The rows come from 4 hidden closed curves, with some noise, and rows from the same curve form a group. Each curve winds through 8 dimensions. The rows are also pushed far along 5 directions, which tell nothing about the answers.
Some rows, each with its group after it:
[ -2.1,  -6.7,  -4.4,  -9.6,  -6.7,  -4.2,   2.9,   6.4,   1.8, -11.3,
  -2.5,  -1.3,   5.9,  -0.7,   4.1,   8.3]
(1)
[ -4.3, -11.1,  11.8,  -4.5,  -0.3,  -1.6,  -2.9,  -8.6,  19.3,   3.8,
  -5.5,  -6.1,  30.6,  12.2,  12.1,  10.8]
(0)
[ -3.3, -20.7,   6.1,  -0.8,  11.9,  -0.2, -11.1,  -9.7,  -5.3,  -7.0,
  -2.2,  -6.5,  15.0, -11.6,  20.5,  -0.6]
(1)
[  9.7,  -8.8,  14.3,  27.8,   3.0,   1.9,   9.3,  -4.5,   1.4,   2.9,
  -4.8,   3.9,  -8.2,   5.6, -16.7,  -0.2]
(2)
[ -0.2,   7.0, -12.8,  -5.2,   0.3,   5.6,  17.0,   5.2,   9.0,  16.8,
  -4.2,  -9.1,  -1.0, -14.6,   8.9, -12.2]
(1)
[ -0.5, -22.5,   1.1,  57.3,   3.0, -16.7,  -0.4,  -7.5, -11.4,  -5.4,
 -18.7,  22.5, -23.2,  15.5, -16.7,  -9.4]
(2)
[-12.3, -18.8, -18.1,  25.5,   1.8, -17.7,  15.9,   7.2,  22.2,  -4.1,
  -0.2,  -1.3,  -2.2,   7.2,  -4.5, -20.6]
(2)
[  1.6,  32.6, -23.0, -14.3, -17.4, -11.4,   4.9,  13.9,  18.4,  -5.0,
  12.5,  10.1, -24.4,   9.4, -12.2,  10.3]
(1)
[ -1.7,  38.1,  17.1, -34.9,  11.3,  -4.3,  -6.4,   0.7,   9.1,   9.6,
  -7.2,   4.2,  20.6,   2.4,   1.9,  20.8]
(2)
[ -8.4,   9.4,   3.2, -16.7,   6.7,  -8.3,   7.4,  -2.6,  23.3,  14.3,
  -9.9, -18.5,  21.9,  13.7,   5.2,   5.6]
(3)
[ -1.5,  -7.4, -14.0, -45.5,  -3.2,  10.2, -16.0,  -5.6,  -2.5,  11.9,
   8.8, -25.0,  27.2, -24.6,  29.9,   1.5]
(3)
[ -2.8,  -4.7,  -0.5,   8.9,  -4.4,   1.3,  -9.5,  -4.8, -10.8, -19.0,
   5.6,  12.1,  -8.8,   5.8,  -2.3,  -4.2]
(3)
[ -6.1,  -3.2, -19.1,   4.8, -15.4,  -7.6, -12.3,  13.0, -22.2, -13.4,
   6.1,  13.4,  -8.3,   0.7,  -8.7,   8.0]
(0)
[ -1.8,   0.8,  12.2,  16.7,  -1.2,   3.0,   4.1,  -8.9,  -3.9,  -7.8,
 -10.4,   9.5,  -5.3,  21.5, -11.9,   3.3]
(2)
[ 15.3,   6.6,   8.8,   8.4,   5.6,   6.5,  -7.6,  -9.5, -14.5,  -8.2,
   7.3,  14.7, -30.9,  -6.7, -21.8,   1.2]
(0)
[  0.3,   5.5,  -2.7,  15.4,   3.2,   8.7,  10.8,   1.3,   7.5,  10.3,
  10.2,   3.3,  -9.3,   1.5,   0.2, -20.1]
(2)
[  1.4,  -2.0, -23.0,  -7.5, -12.7,  -3.2,  -4.7,   4.0,   8.2,  -0.4,
  12.5,  -0.6,  -3.0, -10.3,   6.9,   5.6]
(1)
[ -3.4,   2.0,  -7.0,  12.1,   5.7,   2.2,  14.9,  -9.6,  22.6,  25.8,
  -5.8,  -8.1,   5.8,   2.0,  -1.4, -22.5]
(1)
[  1.8, -21.8,  -4.4,   5.0,  -5.3,   8.6,  -6.1,  -4.6,  -5.6, -10.7,
  11.3,  -5.9,  -0.2, -12.5,  15.4,  -6.9]
(3)
[  6.7,  11.8,   2.1, -16.9,  -0.8,  15.9,  -1.0,  -8.0,  -0.1,  16.0,
   0.4,  -5.6,   3.4,  -5.2,  15.3,  10.0]
(0)
[ -9.2, -17.2, -19.3,   7.3,  -3.5,  20.6,  13.6,  -7.8,   2.3,   8.8,
   7.9, -21.4,   6.1,  -6.1,  19.9, -27.7]
(3)
[  5.6, -15.0,  38.6,  31.8,  15.0,   9.6,  12.6, -15.2,  -5.5,  -8.0,
 -18.7,   9.8,  10.1,   4.6,  -5.5,  -5.8]
(2)
[  5.1,  14.4, -20.0,   3.0,  -0.8,   9.7,  13.6,   8.5,  -3.3,  11.7,
   9.8,  -7.0, -26.8, -18.7,   3.8, -11.3]
(3)
[-12.6,   3.1, -27.6,  18.9,  -0.6, -11.4,  19.4,   8.8,  16.6,  19.0,
  -5.9,   1.6,  -3.5,   6.8, -10.0, -20.6]
(3)
[  0.8,   0.9,   3.9, -32.2,   1.2,  22.8, -11.8, -13.7,  -6.1,   3.2,
  10.3, -19.3,  18.3, -13.8,  34.0,   3.9]
(3)
[ -9.9,  -8.1, -16.3,   8.5,  -1.2, -12.5,   8.5,  -1.7,   6.7,   1.8,
 -14.7,  -8.3,  -6.3,   6.0,   1.9, -14.4]
(0)
[  3.0, -10.7,   3.9,  20.8,   0.0,  24.6,  12.7, -13.6, -17.1,   5.5,
  -3.5,  -5.9,  -8.3,  -0.2,  -6.7, -15.8]
(3)
[-10.7, -29.4,  -4.0,   3.5,   2.2, -10.4,  -9.3,   1.2,   3.3, -10.7,
   2.1,  -4.8,  22.7,  -4.7,  12.5,  -4.0]
(2)
[ 2.5,  7.9, 23.0, -5.7, 17.3,  8.4, 11.6, -4.5, 14.1,  2.5,  0.0, -4.0,
 17.6, -7.3,  6.2, -7.4]
(2)
[  2.5,  -9.1, -31.6, -16.6, -20.2,  -9.8, -14.4,   7.9,  -6.7,   1.6,
   3.5,  -8.2, -17.0,  -4.9,   8.6,  16.3]
(0)
[-15.5, -38.2,   3.2,  32.9,  13.3,  18.4,  38.6, -16.1,  17.9,  15.8,
 -20.7, -21.8,  32.2,   2.0,  14.6, -37.9]
(1)
[  7.5, -13.8, -12.1,  11.4, -14.4,  21.1,  -3.3,   3.0, -22.4,   0.2,
  17.8,  -1.0,  -7.4, -18.8,  15.8,  -3.8]
(3)
[  6.3,  31.6,  40.8, -12.9,  14.4,  13.1,   4.6,  -3.2,   4.8,  10.0,
  -3.1,   6.6,  24.8,   2.5,  -7.7,  10.3]
(0)
[  1.5,  27.9,  24.1,  -0.7,   7.8,   4.5,   4.6,  -5.6,   4.5,  -1.3,
  -9.4,  24.0,   2.4,  11.4, -15.8,   1.5]
(3)
[ -6.6,  16.8,  -9.5, -11.1,   1.1,  -1.9,   1.9,  -3.5,  11.4,   8.4,
  -3.4,   5.9,   1.1,   6.6,  -6.0,  -4.3]
(1)
[  2.9,  -8.0,   0.9,  14.6,  -0.1,  -1.0,   1.7,   3.0,  -8.6, -18.2,
  -0.6,  12.0, -15.0, -10.0,   2.7,  -3.5]
(1)
[ -5.1,  22.9, -10.6, -22.3,  -4.1, -24.2,  -7.1,  10.8,  26.9,   9.0,
   6.9,  -5.3,   5.6,  14.8,  -5.5,  11.4]
(1)
[  0.2,  20.6, -50.4, -18.8, -13.2,   4.7,  12.1,  10.0,  13.3,  24.4,
  20.8, -15.7, -32.7,  -7.3, -17.7, -12.6]
(2)
[  3.3,  -2.0,  27.2,  -7.9,   3.1,  -2.5, -11.3, -11.5,  -2.9, -10.6,
 -13.4,   9.0,  25.4,  -1.3,  -2.1,  13.7]
(0)
[  7.7, -10.6,  -9.4,  10.1,  -7.3,  31.5,   2.6,  -4.6, -26.4,   8.9,
  11.2, -12.0,  -2.7, -25.8,  32.7,  -3.2]
(1)
[  7.1,  19.8,  -0.6,  -8.8,  -1.3, -14.6,   5.2,   6.3,  18.5,   1.9,
   0.3,  -1.9, -17.8,   5.2, -15.0,   1.6]
(1)
[ -0.5, -17.5,  51.5,  26.2,  24.1,   3.7,  18.3, -25.5,  22.5,  -3.3,
 -22.2,  -5.2,  28.8,  23.4, -11.2, -14.5]
(1)
[ -4.5, -16.4,  -2.5,  29.2,   6.0,   4.4,  12.3, -13.5,  -0.5,   5.8,
 -13.0,   6.7,  -2.6,   5.7, -13.9, -23.8]
(3)
[  5.3,  29.9,  -1.9, -12.3,  -7.0,  -2.1,  -8.6,  13.7, -11.2,  -4.5,
   9.0,  13.2, -17.2,  -0.9,   1.4,  16.5]
(2)
[ -3.5,   8.5,  -0.8,   8.7,   1.1,   4.3,   1.7,   5.0,  -9.1,   3.4,
   2.6,  10.2,   0.7,   1.7, -11.2,  -1.4]
(3)
[  5.9,   4.7,  -5.5,  -7.0, -10.3, -13.5, -15.1,   5.4,   0.2,  -8.8,
   9.1,   4.5, -10.7,   6.9,  -5.6,  23.3]
(3)
[ -2.2,  10.4, -25.2, -16.7,  -8.2,  -1.4,  -9.6,  13.0, -13.3,   8.4,
   7.6,  -7.9,  -8.8, -18.7,  17.9,   4.0]
(2)
[ 10.8,  -1.6,   4.2,   1.9,  -7.3,  20.9, -10.9,  -8.7, -17.9,  -7.9,
  11.5,   4.9,  -8.5,  -9.8,  15.9,  14.0]
(0)
[  5.0,  -3.3,  11.9,  -1.6,   2.5,  34.8,   3.8,  -0.9, -24.6,  14.6,
   9.6, -15.8,  21.1, -24.3,  23.2,  -2.5]
(0)
[ -2.4, -11.5,  15.0,  27.4,   9.0, -17.6,  11.7,  -6.6,  15.4,  -9.4,
 -24.0,   7.5,  -3.6,  16.5,  -5.8,  -4.6]
(3)
[ -2.0,  18.5,  -5.8,   4.3,   0.6,   0.9,   7.0,  -2.7,  11.0,   3.8,
   1.4,  11.0, -13.4,  13.6,  -3.2,  -2.1]
(0)
[ -6.6,  14.2, -15.7,  23.8,  -4.8,   1.7,  18.0,   8.5,  -1.6,   5.0,
   2.2,  14.0, -18.5,  11.1, -32.9, -15.5]
(0)
[ -2.3,  12.2,  -6.2, -14.6,  -8.6,  -6.3,  11.9,   7.9,  26.3,   8.9,
   2.6,  -5.3,   5.7,  13.5, -20.0,   0.9]
(2)
[ -5.8,  -2.9,   5.0,  -8.6,   1.0, -11.2, -11.6,  -1.0,  -0.1,   5.0,
 -13.1,  -0.6,  21.3,   0.6,  11.4,   7.3]
(2)
[  9.5,   7.3,  -8.8,  -6.2,  -4.7,  -9.0,  -9.4,   3.0,   3.9,   3.8,
   8.0,   1.6, -15.1,  -9.2,  -6.9,   3.6]
(1)
[ -8.2,  -8.7, -23.7,   3.9,  -5.8,  -2.7,  10.1,   2.0,  21.1,  18.3,
   2.7, -12.7,   3.9,   8.8,   0.7,  -6.1]
(0)
[-12.3,  11.0, -37.3, -14.6, -12.8, -10.0,   8.0,  16.2,  17.3,  20.9,
   4.6, -10.4,   2.2,   6.1,  -3.4,  -0.3]
(2)
[ -1.8, -16.6,  -6.1,  39.4,  -7.2,  -6.2,   6.0,  -2.1,  -2.4,  -9.2,
  -6.6,  12.7, -10.8,  10.3,   1.9,  -2.8]
(1)
[ -3.3,  11.3,   0.5,  -8.6,  -4.2,  -8.7,   3.2,  -1.8,  15.2,   7.5,
 -12.7,   4.0,   3.4,  19.8,  -5.0,   8.3]
(0)
[  2.6,  16.8,  37.6,  24.2,  20.6,  14.9,  17.0, -15.0,   8.1,   8.2,
 -11.9,  10.7,   4.2,  18.4,  -3.7,  -8.1]
(0)

New rows. What belongs after each?
[ -3.9, -13.3, -26.8, -13.3,  -7.2,  -8.2,  -7.9,  15.2,  -4.8,   1.2,
  11.1, -15.9,   4.9, -24.0,  20.0,   3.5]
(2)
[  5.5,   1.3,  -2.9, -12.7,  -9.2,  -4.0, -19.6,   0.6, -20.3,  -8.9,
   0.4,   4.5,  -8.2,  -3.3,  -8.8,  23.6]
(2)
[  0.5,  -3.1,   2.1,  26.4,   3.3, -12.7,   6.3,   0.3,   0.7, -11.3,
  -7.5,  16.3, -19.6,  10.7, -14.9, -10.1]
(0)
[ -4.5, -17.2,  11.4, -13.6,   7.3, -19.2, -19.1,   3.7,  -8.4, -17.5,
  -9.1,  -1.5,  17.5,  -1.5,  12.2,  17.8]
(1)
[ -3.1, -19.6, -21.7,  29.4,  -4.6,  -4.8,   9.0,   0.6,   7.8,  11.3,
   2.3,  -3.0, -12.9,   8.3,  -3.3, -12.0]
(2)
[  4.4,  22.6,  -1.4, -36.8,   3.0,   1.9,   2.9,  -0.6,  11.7,   3.2,
   0.9,  -9.8,  -0.1, -11.4,   1.0,   3.2]
(2)
[-10.7, -10.2, -25.3,  -8.5,  -4.1, -28.8,  -5.1,   9.8,  23.8,   2.8,
  -0.3,  -8.4,   0.4,  11.4,   4.5,   2.2]
(0)
[ 17.9,  18.4,  24.6,  -3.0,   2.5,  22.4, -19.6, -10.9, -33.8,  -5.9,
   5.2,  20.7, -16.0,  -6.0,   5.7,  25.4]
(0)
[  4.8,  16.2,   7.2, -12.8,  13.4,  13.1,   7.7,   0.2,   8.1,   8.7,
  12.0,  -5.7,   3.5, -16.0,   2.3,  -8.6]
(2)
[ -4.7,   3.7,  -1.1, -35.0,   7.7,   0.9, -10.3,  -5.9,  11.8,   7.3,
   3.9, -20.3,  23.3,  -5.7,  20.5,   9.4]
(3)
[ -5.3,  -6.6,  -5.3,   2.3,   5.3, -12.2,  17.2,   8.4,  20.6,   0.8,
  -3.6, -14.5,  -0.7,   3.2,  -7.2, -12.9]
(1)
[-10.0,  -3.2, -16.4,  -8.0,  -4.9,   5.3,  17.8,   6.3,  15.8,  -0.2,
   3.8,  -8.8,   8.6,  -2.6,   2.2, -12.9]
(1)
[ -6.6, -10.5,   9.0,   5.5,  -5.4, -31.0,  -9.1,   5.6,  17.3,  -8.8,
  -9.8,  -3.8,  16.9,  26.3,   7.6,  15.1]
(1)
[  6.9, -13.3,   3.9,  -1.8,  -7.7,   0.4, -17.1,  -2.8, -19.4, -22.4,
   4.0,  10.9, -10.3,  -2.4,   4.8,  12.6]
(2)
[ 6.2,  1.2, 10.1, 16.9, -0.4, 13.1,  6.4, -3.9,  0.0,  2.9,  5.5,  3.7,
 -3.7,  2.8, -0.6,  1.8]
(3)
[-12.0, -11.1,  -7.4,  -5.8,  -7.8, -18.1,  -8.2,  12.3,  12.8,  -5.4,
   1.2,   1.5,  20.9,   6.6,  11.1,  -0.7]
(2)
[ 16.7,  17.6,  16.0, -23.0,   5.9,  23.4, -14.2,  -7.2, -24.5,   6.5,
  11.7,  -8.9,  -5.4, -16.8,   9.9,  26.3]
(3)
[ -9.2,  19.6, -23.6,  -6.1, -10.5, -25.8,   1.2,   7.7,  22.5,   6.6,
  -6.5,  14.0, -13.8,  25.9, -27.7,  -1.4]
(2)
[  4.0,  43.1,   2.9, -11.7,   0.9,   2.0,  14.9,  -2.7,  17.2,  12.7,
  -5.1,  13.3,  -8.6,   6.8, -40.9,  -1.1]
(0)
[  6.5,  13.7,   0.8,  14.7,   0.9, -10.8,  -9.5,  -6.8,  -2.9,  -2.8,
  -2.5,  27.4, -31.4,  16.5, -27.2,   1.0]
(2)
[ -1.2,  -9.7,   1.5,  -6.2,  -4.1,  -5.2,  -1.9,  -1.3,   6.5, -12.7,
  -0.9,   1.2,   4.9,   5.5,   5.5,   1.9]
(2)
[-11.5, -19.8, -10.4, -15.2,   2.0, -19.2, -11.6,  -1.0,  14.3,  -2.1,
  -2.5, -11.0,  19.5,   4.9,  11.6,  -0.5]
(0)
[ 5.6,  0.3,  3.5, 14.6, -4.6,  7.9,  2.7,  0.0, -2.3, -1.0,  7.6,  5.7,
 -8.1,  3.0, -0.6,  5.3]
(3)
[  0.4,   1.8,  -0.1,  28.3,   2.4, -15.5,  13.6,  -9.7,  22.0,   0.6,
 -12.7,   9.6, -24.3,  29.5, -33.0,  -6.5]
(2)
[  3.4,  21.0,  -2.1,  -7.6,  -2.5, -13.2,  -5.5,  14.8,  -8.7,  -8.2,
   2.4,  11.7, -26.9,   7.2, -12.7,   6.7]
(0)
[-10.0,  -7.2,  -0.5, -18.5,   4.4,  -5.8, -10.2,  -3.3,  12.7,   2.5,
   0.5, -12.6,  25.8,  -2.3,  28.1,  -5.2]
(2)
[ -5.3,   2.3,   3.6,   3.5,   5.1,   5.3,   3.6,  -5.3, -11.6,  -4.8,
 -10.3,   4.0,   2.4,  -0.1,  -3.9,  -0.3]
(2)
[ -3.4, -13.3,  13.1,  25.5,  10.8,   0.0,  17.0,  -6.8,  14.8,  -0.9,
  -7.1,   1.8,   9.4,   0.2,  -8.7, -27.7]
(3)
[ -6.5, -27.6,  -6.1,  -1.5,  -9.2, -13.7, -12.7,   9.7,  -3.7,  -8.4,
  -0.9,  -2.5,  20.9,  -8.4,  11.6,   0.5]
(2)
[  6.9,   0.0,  33.3, -19.8,  10.7,   3.1,  -5.6, -14.7,   6.0,   5.4,
 -15.9, -15.6,  30.0,  -2.4,  15.6,  18.2]
(2)
[ -0.4, -43.0,  12.5,  22.2,   1.1, -13.3, -18.1,  -9.2,  -3.8, -11.7,
  -6.3,   0.9,  17.7,   7.1,  18.2,   9.0]
(2)
[ -7.1,  -3.0,  -7.8,  12.4,  -3.3,  -8.0,  -0.8,   2.8,  -9.0,   2.1,
 -10.9,   6.3,   1.5,   5.9, -11.8,   0.1]
(0)
[  9.9,  15.6,   4.8,  -9.3,   9.1,  34.8,   1.7, -18.5, -14.7,  15.5,
   7.9,  -8.3, -10.7, -14.4,  11.5,  -2.6]
(3)
[  5.7,   4.2,  -3.9,   4.9,  -6.5,  11.9,  -2.5,  -5.9, -19.6,   0.1,
  -0.2,   7.4,  -9.4, -10.9, -17.0,   1.9]
(0)
[  2.2,   8.0,  -9.9, -14.3,  -3.1,  22.5,   6.1,  -6.3,   4.3,  10.6,
  18.5, -13.4,   1.3, -13.8,   7.8, -19.7]
(3)
[ -1.7,  -1.5,   6.4,  -3.6,  -1.2, -14.1,  -7.0,  -2.8,   9.7,  -0.3,
 -11.1,  -1.5,  16.7,   4.5,  -2.5,  15.2]
(0)
[ 12.7,  -2.5,  16.4,  15.6,  -1.3,  13.6,   1.6,  -0.8, -17.5,   2.8,
   3.5,  -3.8,  -5.0,  -4.5,   3.0,   6.6]
(1)
[ 0.1,  2.0, -8.6, -2.6,  6.2, -1.7,  1.3,  3.1,  8.9,  3.2, 11.2, -3.0,
 -4.1, -8.8, -2.3, -8.1]
(2)
[-13.6,  21.2, -35.5,  -3.1,  -0.1,  -8.2,  20.3,   5.0,  31.6,  19.5,
   3.4,  -4.8, -14.6,  16.5,  -9.9, -18.5]
(2)
[  0.2,  18.4,  10.5,  -2.5,  14.9,  -8.9,   4.0,  -2.0,   9.6,   0.8,
  -4.0,   9.1, -11.1,  11.0, -21.8, -10.5]
(0)
[-16.4, -33.1,   3.1,   6.8,   8.6, -23.1,  -4.3,  -8.4,  20.3,   0.6,
 -18.2, -19.0,  36.8,  15.2,  26.1,  -2.7]
(1)
[  7.8,  18.7,  -4.0, -18.8,   1.7,  -2.6, -16.4,   8.1,  -8.4, -10.3,
  19.8,  11.0, -17.1, -14.1,  -6.1,  11.2]
(2)
[  0.8,   2.6,   0.5,  -3.0,  -2.4, -17.7,  -1.1,   5.1,  11.9,  -6.4,
  -3.7,   2.1, -10.0,  12.3, -13.9,   4.2]
(0)
[ -4.0,  28.8,   0.7,  -3.7,   6.6,   6.3,  18.2,   0.6,   9.8,  23.5,
  -7.3,   0.3,   5.4,   5.1, -22.3,  -8.9]
(0)
[ -1.6, -11.4, -20.6,  10.3,  -7.0,   0.9,   9.0,   7.5,  -9.1,  -8.1,
  -1.3,  -2.2, -18.6, -13.3,  12.9,  -8.4]
(1)
[  0.0,  -7.5,  12.9,  -2.8,  -4.6, -19.1,  -9.4,   7.8,   0.9, -26.0,
  -5.6,   4.2,   6.0,   4.2,   4.4,  17.0]
(2)
[ -1.3,  30.2,  21.4,  -8.8,  -2.1, -40.8, -13.2,  10.8,  18.3, -19.2,
 -15.3,  30.8,  -4.7,  35.8, -30.7,  24.0]
(1)
[ -2.9,  18.4,  -6.8,  -7.1,   2.4, -15.1,  -3.2,  -1.3,   1.6,   0.0,
 -12.3,   8.2, -14.5,   7.3, -18.5,   0.9]
(0)
[  4.6, -22.2,  -6.1,   4.1, -10.3,   3.9, -10.7,  -2.2, -19.4, -15.8,
   3.8,   2.6, -10.3,  -5.2,  10.3,   4.8]
(2)
[ -3.3, -16.0,  -1.2,  10.5,  -3.6,   8.9,  -5.5,   3.5, -13.1,  -1.9,
   8.1,   0.7,   9.3,  -6.8,  15.9,  -8.1]
(2)
[ -3.1,  -3.9,  -9.3,  21.0,  -4.3,  -8.9,  -8.9,   0.5, -16.3,  -9.8,
  -2.9,  21.2, -12.0,   4.5, -19.7,   3.8]
(0)
[  5.4, -21.2, -18.5,  23.9, -11.1,   3.0,  -8.5,  -9.1, -14.0, -10.5,
  10.5,   7.1, -26.8,  -1.7,  -1.7,  -6.7]
(3)
[  8.9,  29.2,  17.3,   9.1,  13.5,   3.7,   4.8,  -1.9,  -2.3,   1.5,
   3.7,  16.7, -15.3,  -4.7, -16.5,  -7.4]
(3)
[ -6.0, -25.0,  -4.4,  16.2,  -6.0,  -9.7, -12.1, -11.5,   0.3, -16.9,
  -1.3,   6.1,   2.0,  12.9,   5.9,  -5.2]
(3)
[ 13.7,  15.9,   7.6,  -1.8,   1.2,  16.0,   3.3,  -7.2,  -9.3,   2.1,
   4.5,   9.3, -21.4,  -2.3, -13.5,  -0.1]
(2)
[ 2.0, -7.7, 13.1, 10.9,  2.7, -5.3,  2.9,  3.0,  6.1, -6.7, -0.2, -1.1,
  1.4,  5.4,  0.1, -0.5]
(0)
[ -6.7,  14.3,  -3.6, -17.8,  -1.7,   2.2,   4.8,   3.6,   8.6,  -7.8,
   2.2,   4.7,   3.3,   3.7,  -2.8,  -0.5]
(1)
[  8.3,  -8.4,   1.7, -12.4,  -3.2,  12.8, -16.5, -10.3, -18.9,  -2.1,
   6.8,  -7.0,  -3.1,  -9.7,   5.9,  11.4]
(2)
[  3.3,   3.6, -18.3,  -1.4,  -8.2,  -2.4,  -7.6,  14.2, -12.1,   0.8,
  11.3,   7.3, -14.3, -11.9,  -2.9,  11.4]
(3)
[ -1.8, -15.5, -12.9,   9.4,  -2.0,  12.3,  20.0,  -6.5,   5.5,  10.1,
  -0.1, -22.7,  -4.3,   0.2,   0.6, -17.7]
(1)
[  6.3,   1.5,  28.7,  18.3,  20.2,  14.1,   7.0, -10.5, -15.2,   1.6,
  -8.6,   7.7,   2.3, -13.1, -11.7, -17.3]
(3)
[ -0.3, -16.8, -10.6,  -1.0, -12.4,  13.1,  -9.2,   2.4, -21.3,  -1.9,
  14.0,  -6.8,   6.0, -10.7,   6.3,  -1.0]
(3)
[ -3.7,  18.6,  -0.2,   0.1,   4.7, -12.4,   5.8,   0.9,   4.3,  -6.8,
 -12.4,  11.5, -10.9,   8.8, -15.8,   5.4]
(2)
[  3.4,  31.2,   8.3,   0.0,  13.8,   6.8,  13.0,  -3.2,   9.1,  24.9,
  -5.8,   0.7,  -4.6,  -3.6,  -8.0, -10.7]
(2)
[ -6.1,  -1.2, -15.7,  20.2,  -7.5, -19.7,  -5.2,   5.9,  -6.3,  -0.6,
 -11.8,  16.4, -15.3,  12.2, -16.4,   1.1]
(2)
[ 11.6,  12.5,   9.0,  -9.3,   3.0,  21.2,  -0.9, -10.3,  -0.5,   0.2,
  16.1,   0.6,  -8.9, -11.9,  -1.5,  -4.9]
(3)
[ -7.5, -17.9, -20.6,   0.1,  -3.8, -12.2,  -2.1,  11.0,   5.6,  -9.7,
   9.1,  -6.1,   1.8,  -8.3,  13.5,  -5.4]
(2)
[  0.3, -11.1, -17.9,  37.4,  -3.5,  -5.3,   1.8,   8.1, -21.9,  -5.0,
   1.5,  14.5, -29.1,  -5.3, -26.6,  -4.9]
(2)
